The first 5 rows are patterns. Each new row is the sum of 2 different patterns, raised or lowered, with some noise. Before adding, each is slid sideways (what falls off one end comes back at the other) and multiplied by a number that may be negative. Names go in the order of the patterns.
Some rows, each with the names of its patterns after it:
[  0   5   6  18  -3   6   7 -10   0  -2  -1   4   0 -24   0   2   0   9
 -14   1  24  -5   4  -9   2   4   2   0  -5  -1  16  -4 -21  -1  -1   6
   6   7 -18  10  -4  12 -13]  q666
[  3  -2  -8  15  -1   1 -24   7 -14  -1  -5  14  16 -13   2   3   4   1
   0  -5  -1  -3   6   0  -1  -2 -18  -4   3  -4 -17  15  -3   0   1   1
  11   4   3  -1   0  15   0]  q64
[  6   1 -14   2  -9  -3  -1   0 -14  -3  -8  -4 -11 -12  14   4   0   7
   0   0   2   9   6  15 -19 -11   1  -5  10   3   8   3  -7 -10  24   0
  -7  -9   1   3  -1  -3  -2]  q713
[  0  -2  -3  -2   6  11  10   9   0  -1   5   1   7  -9  12   2  -5  -6
 -16   3  10   1   1  -3   2   1 -11  15  24  10 -11  -8  -2   2   3  -1
  -6  -6  -2   8 -24   0  -8]  q927
[ -5   0   1   5   1  -9   8  -8   4  -7   0  -1 -22   5  -1  -3   6  -8
  -8 -10 -14  -2  10   2  -1  -4   5  16 -18   3 -22  13  12 -17   0   3
  -5  -1   1  14  -6   1 -24]  q887

New rows, each followed by the names of its patterns:
[-18 -20 -19 -22 -21 -22 -14 -20 -14 -32  -3 -11 -27 -16  -9 -16  -8 -27
 -15 -20 -18 -26 -17 -11 -15 -19 -25  -8 -10 -29 -23 -22 -14 -18 -34 -15
 -15 -19 -23 -22 -28 -27 -28]  q713 q887
[  0 -14  -3  -3   1  -4 -16  -7   9   9   9 -12  -3   0  21  -7  21   7
  -6 -12 -11  18   0  -3  -2   1   2   4   1  12  -6   6   4   3  19  13
   1   9  20  -8  11  -5  -1]  q64 q713
[ -6 -12   0   4 -30  -4 -10  -1  -5 -15  -4  14   8   8   2  -7  -9  12
  -7   5 -18  15  -1 -11 -12 -31   2   3  -6   4  -6   0  -2 -16  13  33
   7 -16 -12 -10   5  -1 -18]  q666 q927
[ -4  -4  -1 -11  -4   6  11  -3  -1 -13  28  29 -10  13 -20  13   8 -10
  14  20 -20   5  14  26   0   2 -13   4   8   1   9  20  -4  20   2   8
   2  18   7  -5  13  17  16]  q713 q887
[ -7 -17 -10  -8 -36 -23  -5 -25 -21 -20 -27 -20 -26 -49   1 -13 -17 -16
 -31 -22 -28 -19 -14 -20 -39  -6 -13 -12 -25 -26 -23  -6 -24 -24 -29   0
 -22 -15 -21 -30 -18 -10 -22]  q666 q713
[-14   2  -4  -8 -11 -13 -12   2 -22  -6  -6   0   1 -10   0 -12  -7  -4
 -12  -5   2 -12 -12 -12  -8  -5  -6  -7 -13 -19   5  -7   7 -21  -1   3
  -4 -12  -6  -6  -8 -22 -11]  q927 q887
[  0  -9   2   4   8  13  11 -14   6  19  -7   6  -2   7   9   6   1  13
  27  17  22   9   8  11  19  16   4  21  18  11  -7 -10  11  12  10   8
   3   4   5 -13  36  39  17]  q713 q927
[ -1 -15  -1 -10  -5 -14  -9   5  15 -38  -2 -13  13   1 -17  -4   0  -5
 -12  -6  16 -10   5 -14  -6  -4  10   2   4  -6  10   3 -16 -14  -5 -13
 -17  -2  -7 -16  -7 -23   8]  q713 q887
[ 28  15  14 -11  20  19  11 -11  24  27  10  21  24   2  24  12  22   2
  12  23  21  31   8   4  17   9  12  -2  26  16  15  -7  15  26  17  26
   0  16  49  11  19   5  10]  q666 q64
[ 17   6 -16  22  -1  21  -4  -1   7   5  -1   8   0  -4  10  16   8  32
  11   9   8  12  12  28 -16   3   6   7  17  10  31   7   3   1  27  16
   8   6  19  11  -1   2   7]  q713 q887
[ 23  28  31  30  14   6  16  15  21   3   9  29   7  27 -10   4  35  12
  10  16  15  12  -5  30  31  42  10   8   9  10  16  19   2  16   9  25
  -4  16  26   8  11  13   7]  q927 q887
[ -8 -12 -10  -5 -20 -11 -12 -13 -16 -11 -12 -16  -3 -19  -1  -3  -3 -20
 -17 -13 -17 -14 -15  -9 -30  -9  -8 -16 -12 -15 -11  -3 -19 -16 -12  12
 -19   3  -9  -7 -20 -13  -1]  q64 q713
[ 20  -5   6  -7  -7 -16 -14   7  -8 -15   9  -8   0  -5  -4  -4  -9 -13
 -15 -15  -2  -4  -9  -9   4 -23   3 -15  -9  -2 -10   3 -11 -14  -7 -19
  -6  -9  -6   8 -30 -27 -15]  q64 q927
[  3  -6 -17  -4   1  -1   8 -18  -2  13  -8  -2 -14   7   5   2   4  -3
   0  13   1 -15   7 -11  -2   5   4 -10   8   1  10 -14  -5  16   5  10
  -9   4   6  -9  -2  -1   3]  q666 q713
[-23 -10  11 -14   8 -37 -16   4 -15  -1   0  -4  -6 -23  -1  17  16  -3
  -6 -16   3  -9 -22  -8  -2  -2   0 -11  -8  15  -5  -5 -19  -7  23   3
   4  -1 -10 -21  10 -14   0]  q666 q887
[ 7  7  9  1 27 11 21 13 19  1  5  6  1  7 -5 19 15 26  0  2 20  9 23 13
  9  9 -7 24  8 12 17  8 14  4  7 16  4 19  6  5 12 25 29]  q666 q887
[-13   5  -3   1  -5  10   2  -6 -11 -17  13   7  -2  -2  -9   8  -2 -22
  16  19  12 -14 -11  -6   0   5  -3 -17  -6   7   6 -23  -6 -14  -7   6
 -10  -3  -3  15   7   5  -5]  q666 q927
[-20 -13 -14 -16  -2 -16  -6 -18  -8 -20   3  14 -13  -6 -15 -15  -8  -5
   3   8 -24 -17  -8  -3  -7 -14 -20   6 -11   3 -19  -9   3  -4 -10  -6
  -8   0 -19   0  -9  15   1]  q713 q887
[-22 -18   5 -14  -3 -22  -8  -6 -17  17   8   2 -17 -24 -13 -10  -8  -9
 -15 -33 -12  -1 -32  -5 -29 -10   3 -17 -10 -11   2   0  -1 -11 -16  -6
   2  -5 -33   0 -10 -10 -12]  q666 q927
[  8  11  21  11  -6   7   3  17 -12  13  -9  10   4   8   0   7  37  27
  21  18  12  18  16  29  10  37  -3  -3   7  -7  23  25  22  14   3   5
  35   2  22  26  23   4   4]  q713 q927
[ 6 -1  1  2 18  7 -3 25  5 23  1  3 22 15 -6  5  9  4  4 12 11 26  7  3
 19  4  3  7  2 14  4 11  6 12 24 -2  9  5  3 12 14  7 15]  q713 q887
[ -4  -2 -17   0  -7  -2   7 -11   0  -8  -6  -3  19 -10  -6  -7 -12   3
 -11 -11   6  -5  12  -1  -5  -2   6   7  11 -29  -5  18  -3   7  -4  -1
  -4  11 -17  17 -11   5  -9]  q666 q713
[  5 -29   1   3  -2 -20 -25   9   6 -28  -8 -30   6   7 -25  -5  -9 -11
  -8  -6  22 -10 -12 -27   2 -22  -4  -3  -8 -18 -10 -20  -7 -14 -10 -24
 -30  -6 -10  -4 -15 -14 -17]  q64 q887
[ 12  20   9  -8  -2  17   4   3   2  -7   8   0  -7  -8   0   3   2  -3
  -2   2  10  10  -1  10  18   3   6  -2   3  -7  21  -3   3 -10   0   5
   6   0  -9   2   1  -1   3]  q666 q927
[ -8 -14   4  -4   5 -17 -10  -3  -3   7 -18   3  -3 -20 -16 -21  -9  -1
  -7 -21 -12  -7  -9 -14  -8   8  10 -21 -13 -16  -9  -5  -9 -14 -18 -12
   5 -29 -23 -17  -9  -6  -8]  q666 q927
[  0   4   5  -3  -9  36   1  16  -7 -14  26   0 -18   9   0   9  -9   3
  -1  18  11   1 -13   0  19   9  -2   1  -6   1  16  -6  23 -12  13   4
  -6   3  -8  12   8  -3   3]  q666 q887
[  6  16  21  -9   0  20   8  12  -3   9   9 -12   9   5  15  10   8   3
  -1  -4  18  21  16  11  13  21  12 -14  11 -19  20  19 -11   2   8  -9
  21  18  20   6   1 -16  -3]  q713 q887
[ -2   0  -3   3  22   0  -6   0  -7  12  10 -17   3   0  17 -10  -2  -1
   0   3  -5 -15   1  19   1  -7  -6  -7  -5  19 -16   4 -12  24  -5   5
  -5 -12  -5 -13   2   6  -2]  q666 q64
[ -2  17   1  -8   0   9   1 -11  14  -8  -4  -3   2  13   2   5  -1   9
  10   2   8   5   6  15  -5   2 -18  11  -9   2   4   7   1 -17  11  12
   7   4   0  -1   7   3   8]  q64 q927
[-16  -2  -3 -28 -30 -19 -15 -16 -23 -17 -25  -7 -19 -26 -20 -17 -13 -21
 -25 -15 -17  13 -28  -8 -22 -20 -31 -24  -1 -16 -21 -17  -5 -27  -7 -29
  -3 -12 -27 -15 -12   0 -12]  q64 q887
[  5 -10   3 -15  -6  -6  -5  -6 -18   3  23  -4 -35 -14 -10   0  -1  -1
 -27  -2 -11  11 -33  -6  -6  -3   9 -11  -2   4  -7  -2  -2  -9  -4  -5
 -29  -3 -10   2   3 -23  -8]  q666 q927
[-15   3   2   8   2   3   3  -5 -13  25  11   1 -13  -4  -1   0   0  -1
   2  -4 -10   5 -19  -2  -7   0 -12  -4  -6   2  -1  -3  13   3   0   6
   0   2  -5  12   5   6 -18]  q713 q927
[ 18 -16   6 -13  11  -1   3   6  -8  12  -4  -7  14   1   9  -5   9   3
  18  -6 -16   3   1  15   0 -25   8   1  -1  14  19   9 -10  -1   1 -14
   8  22  -3  -4  -7   3 -27]  q666 q927
[ -3  -8 -17   3   1  -2   8 -10  23   0   5  -3  18   1   0  -7 -18   1
 -10 -19   3  -6   5  -9   3 -13  -3   8   5   2   0   7  -1   0  -4  -9
  -6  22 -24 -19 -20  19   7]  q666 q927
